The rows are grouped in 4 different ways at once. Each group adds its own fixed numbers to the row, and there is some noise. The rows also spread widely along 11 directions, which tell nothing about the answers.
In the rows, 128 means zero.
Some rows, each with its group in each grouping after it:
[169  95  83 111 148 120 164 150 122 135  88 155 108 119 159 121 126 123
 173 128 169 103  94 126 154 118 124 110 105 114 135  98 133 133 162 142
 166]
feram k607 (1) M
[ 93 153 138 143 156 162 136 132 142 160 149 130 102  98  91 127 151 169
 128 115 111 123 135 127 162  89 119 154 125 151 129 112 122 121 116 130
 101]
Vol k652 (0) W
[130 119 142 101 124 135 141 124 126 148 138  92 139 134 132 110 137 162
 119 128 139 116 148 161 119 142 120 115 117 103 124 133 121 150 109 126
 130]
kuda k652 (2) P
[ 89 121 165 105 130 114 151 119 138 145  95  61 174 139 112  79  83 155
 120 123 165 177 173 138  97 149 118 123 123  79 125 172 127 103 139 129
  66]
zef k607 (0) F
[118 113 124 141 150 129 138 165 139 159 115 134 116 128 148 104 132 152
 146 128 165 123 128 104 130 124 129 120 129  97 120 133 129 110 183 156
 100]
zef k429 (4) A
[ 82 135 137 147 171 168 126 114 133 129 130 126 132 113 100 134 145 135
 130 141 146 144 159 143 116  92 148 138 135  95 106 146 141 105 107 123
  73]
feram k429 (5) U
[166 101 142 196 201 135  90 123  78 156 138 176 132 102 141 100 130 133
 153 106 137 153 123  80 131 113 147 136 124  89 133 130 142 124 178 144
  73]
Vol k652 (4) P
[162 121 139  95 139 126 145 135 129 126 119 114 131 131 138 136 131 145
 133 129 150 108 127 153 125 133 115 110 128 110 133 121 130 164  99 151
 148]
Refe k429 (5) F
[ 84 139 132 153 179 153 134 129 146 155 127 136 136 130 132 117 116 115
 156 134 151 136 176 149  99  78 172  94 139  89  96 150 143 113 127 129
 100]
did k429 (2) W
[137 129 124  87 139 140 181 122 103 135  80 131 104  97  85 132 151 142
 142 119 132 105 108 153 170 115 114 151 114 147 143  97 125 145 104  91
 164]
kuda k652 (1) M
[ 48 173 113 116 149 168 136 149 180 159 170  99 113 126 137 125 128 152
 170 147 123 121 158 150 114  69 146 107 146 135 108 135 111 114 114 148
 119]
Refe k429 (3) U
[ 96 105 192 140 153 112 126 124 115 186 130  80 144 107 122 117 138 196
  77 103 166 137 194 167 120 123 147 128 123  89 137 131 126 147 117 123
  84]
did k429 (3) A
[126 150 106 114 144 162 146 155 127 108 105 138 146 156 142 122 138 110
 160 153 158 113 126 129 104 133 125  89 148  96 105 165 157 141 133 161
 144]
kuda k429 (5) F
[ 66 138 101 100 125 163 141 156 205 152 180 106 109 136 153 108 121 152
 165 158 113 119 146 157 140 102 130 119 148 135  87 146  91 116 113 134
  95]
did k607 (3) W
[110 118 162 127 146 128 139 114 130 156 130  96 120 102  96 142 144 184
  89 106 149 133 148 150 140 115 130 151 114 106 149 115 126 118 116 117
  87]
kuda k429 (0) U
[142 121 126  94 128 139 138 130 108 141 145 106 123 119 138 111 156 140
 145 149 124  87 163 182 154 127 127 119 122 143  92 117 125 189  89 109
 185]
Vol k607 (1) W
[151  98 155 103 112 100 157 154  94 193 145 103 114 115 168  75 138 194
 115 107 147  72 154 179 144 147 127 108 128 136 136  86 112 198 138 139
 180]
feram k652 (1) M
[129 136 156 151 139 120  78 107 106 183 155  75 133  88 128  99 130 188
 156 104 111 120 142 103 142  87 124 132  79 167 182  88 109 170 108 161
 169]
kuda k429 (2) U
[119 118 108 102 140 153 148 147 132 115 130 126 123 123 130 119 155 133
 137 154 129 114 132 147 134 136 125 140 155 114  93 149 121 142 115 122
 103]
Refe k607 (3) F
[153 124 170 154 131 109 120 150  91 195 128 114 168 133 184  73 122 179
 146  98 168 106 158 132 107 136 127  62 127 114 149 124 147 192 171 205
 174]
feram k607 (4) F
[128  85  99  83 136 110 149 137 150 137 134 100 110 115 153 107  99 137
 153 159 149 127 140 158 138 120 142 131 104 102 112 117 100 115 126  99
 115]
did k429 (1) U
[107 140 149 129 162 139 141 129 146 158 132 108 141 131 137 132 114 147
 139 120 159 128 163 160  93  92 147  87 129  94 125 130 133 128 122 157
 120]
Refe k429 (2) F
[162  96 163 134 154 114 143 149 128 160 141 150 113 121 143 106 108 180
 119  95 147 129 113 125 146 137 128 138 138 102 147 126 113 139 140 147
  75]
did k429 (1) F
[156  61 128  97 146  90 132 123 110 156 172 104 101 100 158  80 108 156
 138 137 122 124 156 168 145 129 153 151 130 113 110 100  76 147 118  85
  97]
Refe k429 (1) U
[ 75 147 128 148 164 165 129 135 128 161 136  95 146 140 141 146 153 138
 133 142 174 116 174 162 108  85 147  87 110 104 117 144 156 124 144 151
 145]
kuda k607 (1) P
[119 128 109 154 157 160 119 135 109 142 148 129 105 104 132 162 202 138
 134 156 144  57 165 178 141  75 158 112 113 143 107  78 164 178 112 135
 197]
feram k429 (0) F
[177 104 159 126 150 113 148 135  84 149  63 142 147 113 117 103 117 147
 130  96 166 148 114  93 139 151 106 127 110  84 151 137 150 137 162 146
 114]
Vol k607 (4) P
[149 103 140 110 171 104 135  92 140 126 110 118 134 119 121 128 105 133
 140 112 155 147 148 158 128 111 147 122 124  83 123 119 116 123  97 102
  96]
zef k429 (3) A
[167 115 138 115 141 135 115 114 104 123 164 147 131 124 144  85 136 160
 145 116 103 126 113 121 142 161 122 143 164 113 125 144 109 169 102 130
 101]
kuda k652 (3) U
[149 124 134 118 160 106 101  94 122 134 100  95 175 119 140 111  87 137
 167 113 157 168 146 117 115 120 116  99  90  81 155 138 135 127 117 150
 130]
Vol k652 (3) A
[116 146 127 135 142 153 137 153 115 145 112 151 130 121 127  86 143 154
 157 121 129 117 120 103 135 127 115 127 152 128 122 140 133 148 139 156
 124]
feram k652 (3) A
[102 174 135 119 157 171 172 127 137 127  66 149 125 113  67 135 130 125
 160 117 139 137 112 123 137  84 107 130 126 136 135 125 146 109 105 131
 126]
feram k652 (5) P
[188 112 200 145 178 104 137  81  82 153  92 130 132  87  79 185 168 181
  65  59 177 114 143 175 167 108 124 126  90 107 178  67 167 172  88 126
 154]
Vol k652 (0) A
[150 123 129 110 141 139 155 145 139 136 119 146 112 128 135 155 160 155
 129 119 163  98 115 143 149 124 121 110 128 106 131 112 141 140 131 151
 140]
kuda k429 (4) A
[142 111  97 125 156 154 105 131 178 104 154 109 134 154 166 187 175 152
 103 150 184  99 123 145 123 142 117  98  97  62 117 135 151 124 124 176
 128]
zef k652 (2) A
[123 121 101  75  96 168  83 126 180  93 252  75 135 151 185 105 158 166
 144 191  81 115 133 151 126 185 104 146 141 111  84 165  84 157  68 143
  86]
kuda k652 (4) U

New rows, each followed by its group in each grouping:
[117 136 144 108 142 155 132 125 136 126 136 114 145 135 128 133 145 154
 122 132 137 123 144 154 119 140 122 117 134  99 118 146 139 153  86 135
 116]
did k652 (3) P
[127  97 103  95 122 133 134 140 141 122 126 102 115 114 128 125 147 156
 132 154 143 128 115 117 140 146 112 158 104  95 129 135 116 109 134 125
  95]
kuda k429 (4) U
[168  80 128 126 175 112 188 149 101 153 105 192  87 106 132 102 113 123
 144 114 148 109 128 166 154 108 170 129 160 109 103 101 120 141 150  83
 109]
did k429 (1) F
[124 157 184 172 176 186 123 111 116 134 127 153 133 114  71 186 190 181
  80  90 151 122 118 128 151 111 109 151 121 114 151 130 167 141  86 162
  91]
feram k607 (1) P
[129 118 139 138 150 146 147 133  66 123  60 136 145 104  89 134 180 131
 105 139 171 105 152 135 119 134 133 137 119  97 123 127 184 152 129 127
 147]
feram k429 (0) F
[162  97 191 144 167  98 139 121 125 170  91 116 149 121 132 142 106 179
  81  74 203 145 136 131 124 131 120 104  99  64 182 129 148 125 136 171
  90]
did k429 (5) W
[110 107 161 125 153 138 142 130  67 128  74  94 161 111  86 115 157 146
  91 142 165 140 162 131 107 157 124 160 119  76 123 163 154 134 128 118
  85]
Refe k429 (1) F
[143 117 157 146 171 115 138 122  98 172 109 128 154 137 152 101 104 131
 148 100 174 134 164 142  87 104 162  70 128  73 134 135 147 141 154 146
 135]
kuda k429 (2) P
[ 92 117 126 135 131 138 114 167 106 188 171  95 100  97 143  60 128 177
 157 141  96 114 150 109 152 121 132 162 125 158 113 117  91 151 154 127
 113]
Vol k429 (1) M
[182  94 123 165 185 136  98 112 112  98 102 148 158 130 140 159 160 128
 122 129 181 137 104  98 127 143 121 126 105  58 140 149 168 118 152 170
  92]
zef k607 (4) F
[111 174 182 138 165 174 126  96 112 136 133 136 157 130  83 100 123 142
 146 102 104 158 144 122 107 117 129 132 157 114 123 161 130 142  81 128
  82]
kuda k652 (2) P
[ 95 149 118 131 158 173 131 129 134 119 118 133 119 115 103 137 169 124
 158 151 125 113 138 129 135 105 136 144 132 127 103 129 142 130 113 124
 123]
zef k429 (4) M
[134 125 135 116 136 145 140 135 112 133 143 136 122 125 121  68 134 139
 152 139  98 118 136 136 129 148 131 146 167 129  88 141 109 164 112 112
 104]
zef k652 (2) F
[135 110 146 141 185 114 107 106 103 148 130 100 161 122 151 123 118 140
 131 119 176 145 168 150 107 113 142 101 100  79 138 132 136 130 131 143
 113]
Refe k652 (1) A
[151  83 128 118 165 111  97  97 115 110 120  75 164 121 147 148 124 135
 110 146 186 155 154 136  97 140 129 125  80  50 141 144 139 117 113 145
  96]
Refe k429 (5) U
[147 123 171 169 165 121 131 127  79 196 145 148 105  93 118  85 140 173
 133  79 117 114 134 124 156  92 144 136 138 160 153  86 118 161 150 123
 127]
kuda k652 (0) P
[123 135 122 101 127 131 147 138  93 137  96 111 146 132 132  64 128 109
 177 146 126 113 159 137 126 140 138 116 151 138  91 138 134 176 127 112
 169]
zef k607 (0) M
[134 115 157 144 151 135 126 125 104 152 132 114 142 125 123 119 155 163
 104 115 152 128 151 142 140 134 120 133 133 111 125 141 128 153 126 139
 104]
kuda k607 (5) A
[120 134  97 110 156 173 101 131 136  91 165 115 142 149 151 131 149  97
 161 185 125 124 151 136  97 132 137 121 138  93  73 162 133 138  90 138
 108]
Refe k429 (5) P
[173 124 102  93 156 140 110 110 166  92 166 153 124 130 154 113  90 118
 203 144 102 157  89  94 130 129 119 138 136 103 123 137  95 112  95 146
  74]
Refe k429 (4) U
[161 147 131  90 134 144 123 114 134 107 133 123 161 155 142 103 106 127
 167 127 126 139 115 115 110 155 103 104 131 103 132 149 134 149  98 155
 134]
kuda k652 (0) P
[192 108 129 108 140 124 127 131 116 120 137 140 129 131 153 121 133 156
 142 119 140 105  93 123 145 153 110 124 123 112 147 121 128 164 114 156
 141]
kuda k429 (1) F
[131 139 173 153 149 145 117 126 124 166 174 138 118 112 124 116 150 181
 122 100 121 104 150 144 140 107 137 128 146 136 131 104 127 169 100 155
 116]
feram k429 (0) W
[149  45 121 117 142  92  73 108 142 151 195  48 133 103 174 104 100 176
 126 150 134 155 150 136 143 136 125 161  58  97 139 114  74 116 120 115
  70]
did k607 (1) P
[101 132  99 103 113 160 154 166  76 123  57 114 163 140 120  49 148 113
 159 170 146 128 137  85  98 182 107 127 137  90  94 199 152 134 167 132
 134]
kuda k652 (2) W
[164 110 119  86 155 151 147 118 126  87 134 133 119 135 124 190 184 116
  98 154 158  87 143 192 125 139 141 119 132  78  88 112 159 157  73 107
 138]
Refe k429 (0) P
[160 107 186 155 166 105 104 115 133 172 166 118 141 122 151 107  88 197
 111  65 150 166 122  97 134 131 118 128 127  96 178 128 110 122 142 181
  56]
Refe k607 (0) U
[182  74  98 140 162 122  74 112 110 118 176 108 136 133 188 153 161 131
 127 156 165 102 141 143 118 131 145 108  87  78 123 118 139 158 125 150
 145]
kuda k429 (5) P
[138 173 156  75 102 152 172 164 139 154  96 125 137 146 135 101 126 149
 171 117 133  97 118 141 139 137  95  85 142 153 130 125 139 182 106 165
 194]
did k607 (4) P
[108 153 118  98 125 171 153 166 148 132 130 116 135 160 155 162 171 147
 127 151 183  71 145 175 105 129 122  70 123  96 106 131 174 161 113 180
 189]
feram k429 (1) P
[129  88 132 128 134 111 122 139 116 156 121 100 128 105 131  90 124 167
 125 132 152 139 147 114 134 132 117 149 103 104 132 123 110 125 145 135
  90]
feram k429 (5) A
[ 79 128 116 117 153 151 161 127 130 139  84  99 148 130 111 143 145 123
 125 151 178 138 161 160 101 110 135 109 100  73 113 152 156  89 149 113
 111]
kuda k652 (4) P
[178  58 113 147 203  94 156 139 104 146 102 182 104 116 156 124 105 115
 140 111 190 139 124 136 130 102 169 117 130  58 118 111 125  93 186 111
  81]
Refe k429 (1) A
[156  69 129 111 131 110 144 141 130 141 133  86 132 130 161 155 162 193
  59 130 199  98 129 173 133 168 110 120  91  60 149 129 138 133 151 149
 114]
kuda k652 (1) F
[153 117 125 151 182 144 130 146 108 138 128 164 119 118 141 127 139 136
 150 127 147 113 111 110 133 108 138 123 137 111 133 123 138 136 147 158
 120]
Refe k429 (1) F
[125 118 103 129 142 148 102 131 114 136 159 123 147 136 165  57 115 107
 195 166 108 133 163 124 100 121 148 114 138 113  74 147 114 152 131 127
 121]
feram k607 (2) P
[101 167 126 168 165 197  84 133 142 132 204 148 152 155 161  92 137 121
 185 152 100 130 158 120  93 109 150 101 168 112  72 172 134 152 110 169
  93]
feram k607 (2) P
[139 142 164 146 198 130 135  93 172 153 144 154 132 126 128 140  61 147
 162  76 147 174 115 137 131  69 136 101 118  98 163 115 115  90 106 146
  68]
did k652 (1) P
[ 83 124 135 120 167 139 111  95 171 124 145  89 181 142 145 101  66 126
 163 144 142 206 164 130  82 129 139 119 119  50 115 188 112  68 117 133
  15]
did k652 (4) M
[133 137 153  87 141 129 174 122 144 135  94 125 140 140 119 146 126 151
 122 106 172 126 147 180 119 125 133  91 146  83 127 134 141 142  94 129
 131]
kuda k429 (3) A
[168  97 123 174 176 130 159 170  88 178  81 198 104 112 149 111 155 139
 132 101 178  88 108 109 145 109 147  99 133 102 137 113 159 147 200 154
 154]
did k652 (2) W
[171 101 114 100 141 149 143 134 113 114 152 151 101 127 134 121 157 144
 134 136 115 102  96 143 156 154 116 153 138 119 110 125 116 153 106 109
 117]
kuda k652 (1) P
[178 101 146  88 136 138 133 113 155 101 146 122 126 136 128 177 147 174
  86 124 164 119 109 157 135 165 100 140 106  65 140 123 136 136  71 146
  89]
feram k429 (1) P
[132 115  96  94 134 137 172 154 219 144 174 139  89 144 175 154 113 173
 141 128 162  96 106 187 145 101 122  91 125 105 124 101 105 104 132 157
 116]
feram k652 (1) F
[139 136 131 153 166 146 117 139 124 154 133 149 134 121 154 120 130 149
 157 115 151 126 119 108 131 114 129  98 120 102 140 131 150 135 160 177
 131]
Vol k652 (4) U
[110 144 114  86 127 153 139 118 117 103  96  93 182 156 140 115 151 105
 153 164 161 120 171 168  92 149 129  80 139  82  91 184 161 160  93 132
 165]
kuda k607 (3) W
[187 123 151 106 142 126 131 115 154 118 159 139 143 148 149 122 107 157
 138  99 131 133 104 138 135 150 108 111 150 103 140 138 117 148 101 159
  99]
kuda k607 (0) F
[161 106 138 156 177 110  83  94 122 143 147  98 158 132 165 126 116 130
 150 117 164 137 156 133 111 101 145  90  90  96 142 111 141 140 131 156
 142]
zef k607 (0) P
[132 158 118 145 167 184 116 144 163 115 145 173 124 144 131 144 136 133
 163 128 127 126 103  88 122 114 120 113 143  91 116 158 147 119 117 185
  97]
Vol k429 (2) W
[126 129 104 138 134 181  91 139 119  95 151 131 140 125 130 108 170 136
 149 164 106 126 111  74 139 164 104 173 133 121 105 157 135 139 118 156
  87]
feram k607 (0) M
[160 106 123 100 145 128 149 129 140 121 115 141 142 129 146  98 101 118
 173 137 135 142 123 135 132 139 126 120 137 100 109 142 120 133 124 126
 101]
did k607 (4) F
[148 105 125 127 131 124 149 172 117 154 127 136 139 153 182  79 116 162
 123 115 173 121 117 105 113 171 119  96 149  77 132 158 139 132 195 177
 108]
kuda k652 (0) U
[117 151 135 110 129 165 163 154 133 133 110 146 129 133 113  98 135 132
 151 132 122 119 125 119 145 136 114 127 160 135 105 152 136 143 118 137
 118]
did k607 (0) W
[162 124  97  87 110 145 134 161 100 121 143 140 119 134 167  61 140 112
 189 166 100  86 123 124 150 156 127 119 159 159  81 127 124 203 118 127
 187]
did k607 (0) U
[150 139 108 166 188 148 119 147 124 147 153 175 130 140 180 105 116 107
 197 125 139 114 127 119 120  82 159  75 158 131 113 124 140 149 166 179
 150]
Refe k607 (0) F
[101 137 176 112 141 140 150 143 168 167 164 122 124 135 140 121 120 177
 120 112 142 125 163 174 126 123 135 107 156 102 110 136 115 137 108 143
  79]
did k429 (4) A
[165 114 128 107 162 127 143 117 138 117 129 131 133 131 144 146 129 133
 131 125 156 116 127 173 129 119 128 101 127 101 127 118 130 148 101 139
 136]
Refe k652 (5) F
[133 167 176  82 137 133 177 128 101 141  51 129 148 121  82  94 103 134
 162 102 142 140 136 134 135 128 112 117 137 135 141 131 141 162  85 126
 159]
did k429 (1) A
[171 120 131 110 135 147 114 111 139  99 131 130 154 133 144 150 148 152
 135 129 155 127 109 127 132 157 101 115 113  83 136 140 149 149  97 172
 123]
feram k607 (4) U
[116 106 110 133 171 127 155 116  69 156 112 150  99  79  97  58 123 105
 188 142  96 129 151 156 151  78 167 162 144 160  94 106 101 135 138  44
 120]
kuda k652 (1) F
[105 194 131 100 124 186 143 149 135 132 129 128 116 131  96 122 156 148
 172 138  99 101 108 110 145 113 100 135 139 173 130 128 133 160  84 153
 163]
kuda k429 (1) P
[125  93 152 116 136 115 140 115 117 160 138  85 136 111 129 113 134 169
 106 127 158 120 176 191 134 121 138 124 109 106 123 115 122 152 112 113
 120]
feram k607 (1) F
[138 154 117 111 153 150 109  99 125 106 138 117 146 123 123  93 121 107
 199 151  96 131 134 135 130 107 124 125 131 152 110 129 116 166  75 126
 151]
zef k652 (5) F
[143 133 146 136 166 145 136 126 114 155 155 160 116 120 137 104 142 132
 155 117 115 101 158 174 139  97 164 105 160 137  90 105 123 182  97 112
 148]
did k652 (2) A
[143  94 108 158 150 138  78 149 101 144 175 124 138 122 182  61 138 142
 159 158 117 121 136  90 130 149 129 139 127 120 106 151 114 156 150 153
 105]
did k652 (5) W
[ 70 179 118 103 122 189 141 164 165 122 120 128 145 151 122  92 115 133
 186 161 124 150 125  89  92 134 103 121 147 101  99 182 136  95 133 168
  78]
feram k429 (4) P
[168  72 122 109 159 109 137 106 157 125 158 122 115 132 163 137 114 144
 126 119 156 128 127 170 148 134 141 127 122  84 119 115 103 127 116 114
  89]
zef k607 (1) M
[215  80 116  79 132 109 117 100 136  89 152 140 135 128 162 110 121 145
 144 128 124 129 109 148 143 176 111 136 135  83 116 121 101 160  74 118
 101]
feram k652 (3) A
[146 129 137 107 137 143 151 133  95 132 102 131 124 120 108 110 163 135
 142 131 132  98 130 142 141 142 120 131 132 125 109 118 145 168 118 116
 156]
zef k652 (4) P
[119 120 143 134 147 135 134 128 107 159 116 118 129 108 118 125 161 152
 129 128 147 109 151 137 133 111 132 126 116 112 131 123 140 141 134 130
 131]
kuda k429 (4) W
[158  86 149 116 116 126 107 131  87 147 161  94 145 118 159  96 172 176
 100 145 140  99 159 155 123 179 121 131 114  95 113 126 132 185 116 135
 130]
feram k652 (4) P
[148 112 156 134 161 126 122  89 122 132 115 117 154 107 104 120 118 155
 124 110 142 153 142 141 117 121 125 134 105  87 146 127 132 129  99 130
  85]
feram k652 (2) F
[151  58  94 119 154 109 149 139 152 133 121 114 109 127 164 163 146 145
  98 134 197 108 127 157 146 133 138 122  99  67 122 109 132 103 173 126
 106]
zef k607 (0) M
[181 102 153 157 198 137 122  97 127 130 198 186 113 131 151 142 146 142
 118  96 134 118 142 189 146 107 166 114 177  95  98 117 116 158  94 113
  77]
kuda k652 (5) A
[115 162  85 146 168 191 108 126 164 105 134 160 116 113 115 159 152 122
 192 147 116 128  88  84 149  75 112 140 113 141 130 127 138 109 107 160
 120]
feram k607 (3) P
[131 102 145 152 134 152  96 146  73 145 173 120 151 137 163  78 189 164
  99 150 134  92 181 146 105 178 142 129 157  88  75 159 140 195 129 142
 113]
feram k652 (2) A
[159 142 128 149 137 160  95 158 126 137 186 168 113 122 160  88 152 168
 174 132  90  97  96  84 147 135 111 137 157 149 125 119 118 175 128 187
 121]
feram k429 (4) F
[ 96  97 104  74 143 128 197 135 180 151 115 126  83 111 121 121  97 121
 154 145 144 127 155 202 135  81 170 122 133 104  82 106  96  94 115  60
 100]
did k429 (2) U
[ 83 180 123 129 174 174 186 151 120 136  36 167 127 121  83 130 120  96
 180 129 167 135 121 113 128  77 140 106 130 120 127 144 174 102 140 134
 151]
did k429 (1) U
